Each new row is followed by its nearest point in the smallest flat space through zero that holds the last named rows.

q916 (5 x 13):
[[-12 -21   1 -22   0 -17   5 -10 -15  -9  23  16  23]
 [-14   1  34  -9 -12  -2  10 -11  10  12  16  32  -6]
 [ -9   0   0  -7  20  -7   1 -12  -8  14  -9  23  -9]
 [  0 -18   4 -23  17 -16 -10  -1  -4  -9  -1  10  -7]
 [-15 -15  -1 -12  23  -9  -6  -4  -7   3  22   7  11]]
New rows:
[ 15  -5  10   8  18  -6  -5 -13   0  18 -13   3   4] => [-2  3 -2  0 13 -1 -2 -3 -2  8 -9  7 -9]
[-10  -5  19  11  -4 -17  16 -17   6  -2  -5  13  10] => [ -6   1  10  -5 -11  -3  10  -9  -2   4   4  18   3]
[-17 -13   3  -2  11  -2  -5   8  -5   1  -2   6  11] => [-7 -7 -2 -6 12 -5 -3 -2 -4  2  8  4  4]
[-16  15  10 -18  11   7  -2  17 -18   3   9 -20   9] => [-5 -4 -3  2  9  2 -5  4  1  1 14 -8  7]
[ -1 -13 -10 -12  -8   1  13  -1   4 -11 -12  15   4] => [  4  -5  -2 -10  -9  -8   6  -5  -8  -8  -8   9   3]
[-20   5  -4  10  -1  -2  -9  -5   6  -2   4  -7 -16] => [-2  4  2  5  6  5 -3  3  5  6  3 -3 -4]

q251 (5 x 13):
[[  5  -7  -8  10 -15  -4  -4 -12  -2 -18  -3   3  14]
 [  9 -11   5 -10   2  12  -5  12  -2  18  -6  -4  17]
 [ -2   8   7  24  26  10  -9  -3  -7  -8   6  -2  -5]
 [  1   0   9 -22   9  -4 -15 -10  -5   7  -8 -10   3]
 [  2  28  -1 -16  -3 -11  -8  -7  -2  -6   2 -10  11]]
New rows:
[ -5  -8   2 -10   5   5  11 -10 -20  29  -5  -1  -1] => [ -1 -11   7 -13   6   3  -2   4   0  15  -5  -2  -5]
[-10  10   6  -2  13   0   5 -25  -3  -5  -6   1   0] => [ -4   6   4  -1   9  -6  -8 -13  -4  -8   0  -4  -7]
[ 18  -2   1   3  14  -8   9  -9 -11   0   8   9  -3] => [-1 -1  2  6  6  1 -2 -3 -2 -3  1  0 -4]
[ 16  -2   8  11   1 -16   8   0 -24  -6  -5 -12   2] => [ 2  0  0  5  1  0 -5 -6 -3 -7 -1 -1  5]
[  6   9   1  11  -4 -16   0   8 -21  -1  -1   1  -2] => [ 0  8 -2  5 -1 -1  1  0  0 -5  3  0  2]
[  5  -4   6   2  -2  -6   3   4  -4  -1  -7 -22   1] => [ 2 -1  1 -4  1  0 -3 -1 -1  2 -2 -2  4]

q941 (5 x 13):
[[  3  -2  -4   4   9   4  13  10   7  12  10  -5   4]
 [  5  16   7   5  19  -2  -8   9   2  -5  17   9   6]
 [ 19  23  -9 -11  13 -17  -2   9  -1 -14  14  10   7]
 [ 20 -10   7 -23   6   6   6  -4 -15  18  13  -3   4]
 [  4  -1  -6 -10   2   2   2   2 -18  24  12 -27  11]]
New rows:
[  6 -13  19  -2  -6   4   2   9  -1   9   1 -29  15] => [ -3  -8   2  -1   0   8   2  -1  -9  19   5 -16   4]
[ 26   4 -29 -13   1  15  11  24   7  -8  -4  -7  11] => [ 16   4 -21 -10   2 -11  20  10   7   2   5  -3   4]
[  3   4   9  -4  12  -7 -10 -10   5  22  -2  -1   2] => [ 2 -1  7 -2  5  4 -4 -1 -6  6  7 -2  3]
[  5 -10 -29   1  -3 -29  -9   4 -16   8   3  29 -29] => [ 10   3  -9 -11  -6 -10   4  -2   1 -12  -6   8  -3]
[  8   8   3  -1  -2  -9 -11   7   5   8   7  13   5] => [ 6  7  2 -2  7 -3 -3  3  0 -4  7  6  2]
[-1 -2 -4 -3 -2  5  0 -7  0 -2 -1  2  0] => [ 0 -3  0 -2 -3  0  0 -3 -1 -1 -3  1 -2]

q531 (5 x 13):
[[-13   7 -28  33  -5  11  -9   0  33  27 -14 -23 -33]
 [ -1   1  -7 -10   2  21  -7   0   1  22 -13 -17  -6]
 [  5   0  -8   3   1  16 -14   0 -25  10  -6  17 -17]
 [-11  -8 -21  -1  13  -8  -1  -5  15   6  17  -8 -12]
 [-10 -12  -1  15   7   1   4   6  -1   6  -8 -10 -11]]
New rows:
[-23   8 -11   8  12 -17   1  20  -5  -7   1  21 -10] => [ -5  -8  -6  16   5 -11   1   1  -5  -7   9  13 -12]
[  7   5  18  -5   4  -6 -29  -6  18  20 -18  -6 -11] => [  2   9  -3  -1  -7  12  -5  -1   8  11 -10  -9  -2]
[ -9   2   6  -3   3   5   1  -2  10   8 -29  18  -5] => [  2   3   3   6  -5   8  -2   3  -3   5 -11  -2  -3]

q687 (5 x 13):
[[-13  -5   6 -12   0  -8  -7 -17 -25   8  -7   2 -24]
 [-39   1  24   1 -10 -10  -1   1   6   4 -26 -13  -3]
 [-15  -3  -2  10  -3  -9 -20 -12  -5  18  -9 -10  -3]
 [ -4  21  -1  22  -1  -3 -15  -4  -3  -1 -12  -8  -1]
 [-29   9   7   9 -18  -7  -4  -3 -18   7  -6 -19 -16]]
New rows:
[ -2  -7   5   2  -5   2   4 -14  -5  12  -5   3  13] => [-4 -8  0 -2  1 -3 -5 -3  2  7 -2 -1  1]
[ 19  25  -2  -6   1  11  11 -17  16  14 -10   7  -7] => [12  8  0  2  9  2 -3 -2  1 -8 -5  8  1]
[  7  -6   0 -21  -4  -8 -14   1  -5  14   9  24 -25] => [  5 -13  -2 -17   7  -2  -2 -13 -15   6   4  10 -13]

q711 (5 x 13):
[[ -5   1   5  16 -20   5   3  15 -14  -3  -1 -18   4]
 [ -2  -3 -10   7  -7   5  20 -14 -13  -7  13  -5 -14]
 [ -1  -7  16  -7  19   8  17   5  -2  -4  15  24  17]
 [ 20  13 -23   4 -14  14 -14  -2   2  17  13 -14  -6]
 [ 17 -14  14  -6   4  -7   9  11 -15  21   3  10  15]]
New rows:
[  3  17  12   4 -12   7   3  19  13   6   6 -11  10] => [ 1  8  4  7 -8 12 -9 17  1  2  4 -6 13]
[ -4   2  10 -18   7  -1 -16 -12  -9  -6   4  14   4] => [-1 -1  3 -8 12 -2 -1 -3  7 -1 -1 11  3]
[-10   7  16   0  11  18   0   3   4   4  15   6  11] => [-2  4  7  0  8 15  2  9  5 -6 12 10 14]
[ -1 -11  10 -13  10  16   8  10  18  -7   2  12 -12] => [-5  1  5 -6 13  4  3 -2  8 -7  5 13  5]

q706 (5 x 13):
[[ -8  -9   5  -6   5  10  13   1   4   6  17   3  -6]
 [ -9 -13   1   1  -6  13   0  -1   6  -5 -12 -12   4]
 [-10   2  23  12 -20 -12  10  19 -18 -16 -26   4  -7]
 [ -9 -19  25 -15   3  12 -21  -5   0 -15  -9   6  18]
 [  5  -9 -10   3   6   9  14 -14   9  -3  -4   3   1]]
New rows:
[-15   2 -17  20 -19  -4  -6   0  12  -6  -5   0  -6] => [ -1   3 -10   9  -9   0   3   3   1   0 -12 -13  -3]
[  2   2  -9 -12   3  -4   0 -10  12   8   1 -11   0] => [  3   1 -12  -1   4   4  -4  -6   7   6   5  -7   2]
[ -2   3   1  19 -11  -1   4  13 -11 -13   8 -25  -1] => [ -8   4  -1   8 -13  -2   3  13  -3   3  -6 -14  -7]
[  3   5   2  -4   5  11   2   0  -4   1   2   6 -23] => [-1  0  1  0  2 -1  8  2 -1  3  7  4 -5]
[-12  10 -18   8  -8  -3   0   4   8   4  -6   3  -8] => [  1   6 -11   8  -6  -3   4   4   1   4  -3  -9  -5]

q226 (5 x 13):
[[  7 -16   0 -10 -23  -6  13   7   6   6  -1 -18  11]
 [-25   7  -5   1  -3  -9   1  27  12 -29  12  -6 -14]
 [  9   4  15  -7   8 -13   0 -24   8   3 -15  10  12]
 [  8 -11  24 -10   2  11  15   7  -5  -2  -4  20  -3]
 [ 18  -9  -5  21   2  10  -4   9   7   8  -6  -1  29]]
New rows:
[ 3 -4 16  1 -2  4  1  0 15 -6  1 -9  6] => [ 3 -4  6 -1 -3 -4  5  5  8 -5 -4  0  9]
[ -9   0  -7  -8   0   0 -11   4  -2   3  19  11   3] => [-5  3 -4  2  2  3 -3  3 -3 -2  4  0 -7]
[  6   0 -19   3   0  -4  22  -8  -5  21   0   8  -8] => [  5  -3  -4  -3  -3   5   0  -9 -10  13   1  -3  -3]

q403 (5 x 13):
[[ -1  18 -26 -14  14  -5  23  16   6  15  33   6 -17]
 [ 20  -7  26 -11   6  14   0   6  16  12  20  -7  16]
 [ 13  17  10   6  -2 -25  -3   0 -23   4  19 -17 -16]
 [ -3  -5  16  10   9  -9 -13  30  -5  -3   0  -6  21]
 [ 23  27  11   8   0 -11   9  -9  18   2  20 -16  11]]
New rows:
[ -2   4  16  -2  -1  -3  10  -8  19 -13  -3  25   5] => [ 1  2 -1  1 -1  7  4 -7 15 -3 -5  2 10]
[ 29  12  13 -11   8   4   5   1  16   2   0  -3   2] => [16  6 11 -3  1  5  5 -5 15  6 13 -6  8]
[  5 -19  -4  -3   9   2   4 -29 -12  16  -1  -3  -5] => [  4  -8   3  -9  -7   8   0 -17  -6   4  -1   1 -14]

q477 (5 x 13):
[[ -5   4   6   1  15  25   7  17  25 -13  13   6  -6]
 [-13  -4  15  13  12  14   8  -9 -11  38  -3  14 -37]
 [ -4   5  -8  12  20   2  -7  -4  13 -14   5  19  -4]
 [-20  10 -20   2  12  17   3  -9  17  -6   6   2  23]
 [ -6 -28   7  -6   9   2  19  16  -5   7   0  15 -10]]
New rows:
[-6  0 10  6  9 -3 -6  9 -4 -4 12 -5 13] => [ 1  0 -1 -2  1  1  0  3  4 -6  2  0  4]
[ -9 -14   9 -20  14  -6  -4  15   5 -10  11   0  -7] => [  3 -13   5  -5   5   1   8  16   5 -10   4   7  -3]
[  3  -4  -6  -3  -4 -17  -9  21 -11  12  10   5   1] => [  6 -10   2  -3  -4 -11   1   4  -8  -1  -3   2  -1]

q681 (5 x 13):
[[-12   2  -7   4  -7   0 -22  -6  -7 -15  25  13  29]
 [-10 -10 -23  10   6 -21   4   5   2   0  19   9  17]
 [ -8  -5   2  -2  -6 -33   9  -6  -5   2  -4  -2  -7]
 [ -1   3 -23   1   2  -2  -8  -1  13  15  -3   2   6]
 [ -4  -8  -2  14 -17  -2   5  -4 -10  -8  24   2  28]]
New rows:
[ 16   7  -9  -4  -9   6  -8  -2  -7 -24  -3 -14  -9] => [ 2  4  9 -3 -3  9 -5 -3 -3 -4 -3 -1 -2]
[ 13  10  -3  -3   5 -12   2  -9  10  -1   3  -2 -19] => [ -1   1  -1  -5   5  -8   1   0   3   4  -9  -1 -11]
[  0   3   6   0 -18  27  29   0  -7   7  -5  -7  19] => [ 13  -4   8  11 -19  22  16  -2  -3   6   2 -12  10]
[  5  -7  11 -21   8 -11  -5   4   5  -5  -5 -13   8] => [-2  1  6 -5  3 -6 -2 -1 -2 -3 -4  1 -7]
[ -3 -12 -11  29  15   8 -29 -24   1   0  23   8 -16] => [ -5   3 -10   0   8   4 -15   2   3  -5  10   9  10]
[  0   1 -12  -3  -1   0   8   5   4  11  -1 -23  17] => [  4  -3 -12   7  -6   2   7  -1   6  12   0  -4   7]

q748 (5 x 13):
[[ 14 -10 -17  -9   1  -3  -7  32  -4  20 -13  28  -6]
 [-16  21  -9 -11  -7   4   5   5  -9  -7  -2  -1  12]
 [-21 -11 -29 -29  -5 -16 -14  19   2   4 -23  -1 -11]
 [  5   2  -7  -4   7   7   5  27   3 -14  -7  -4 -13]
 [  4  -4 -23  15  19  -2  10  31  -6  -4   4  -6   9]]
New rows:
[  2  16   1  -5  -9   4  10  -5  -8  11 -20   1   9] => [-4 13  1 -8 -9  4  1 -1 -6  3 -1 10  7]
[-8 10 -6  1 -8 -5 -5 -8  5  2  0  9 14] => [-8  6 -3 -4 -6 -3 -1 -8 -6  6  1  4 11]
[  1  10   3   8   6   2 -15   0   1 -17   6   1 -17] => [  4   1   7   0   2   6   2   1   5 -10   0  -6  -9]

q311 (5 x 13):
[[ -2  23   3  -7  -4  -7   4 -23  -6  -6  18  -4  -2]
 [ -2  13 -27   7  39  26   2 -20   5  -1  24  -9  -1]
 [  4  15   6   7  19   5  -3   4  -2   4  24 -23  -8]
 [ -2 -21   4   7  13   3   9 -11   8   5   4   0 -11]
 [-10 -26  22  -1   3  10  20  -7  17  -8   7 -10  14]]
New rows:
[  0   5   6 -17  -5   8  -6 -18   8  14 -14 -19   5] => [-2  3  3 -3 -3  0  3 -4  1 -4  3 -1  5]
[-17   8 -19 -16 -16 -12   0  -9  10  15  14   8  -1] => [ -1  10  -7  -6  -7  -5   1 -16  -4  -3   0   9  -1]
[ -8  -1 -13   7 -18  18 -15  18 -18   4  19  20 -18] => [  5   7 -12   3   1  -3 -11   8  -7   6  -6   5  -7]
[  1  -6   9  -1  18  -5  -4 -13  11 -17 -20 -10  -6] => [ -2 -10   3   2   4   2   5  -5   4   1   1   0  -2]

q537 (5 x 13):
[[ -7   3   7   8  -6 -19   0 -25  -3   3 -11 -10   6]
 [ 12 -14  -1   3 -19  12  18  -2  -2   6  -1   0   2]
 [ -1   4  25  14   5   3  17   4  17  13   2  -3   1]
 [ -1  10 -19  -5   4  -7   7  19  29 -22  -1  17   4]
 [-11  -6  -7  11   9 -10 -24  -2   0  28   0 -19  28]]
New rows:
[  2  12  -4   4  -1 -16   0 -17  -7   0   7 -16  -6] => [ -5   4   4   1  -1 -11  -5 -16  -7  -2  -6  -5  -1]
[  0   2  -7  -1 -29  -9  -3  10  22  -3  -6   5  -6] => [  3   0 -11   0  -9  -5  11   2  14  -9  -5   6   6]
[  5   3  15  -8  10  -9  12  -7  29 -24 -14 -12  -1] => [ -4  13   9   4   2 -13  14  -4  19 -13  -6   6  -4]
[-4 -3 -2  4  6 29 -9 10  5 25  1 -1 -9] => [ 3 -7  5  2  8 18 -5 16 -3 17 11 -3  2]
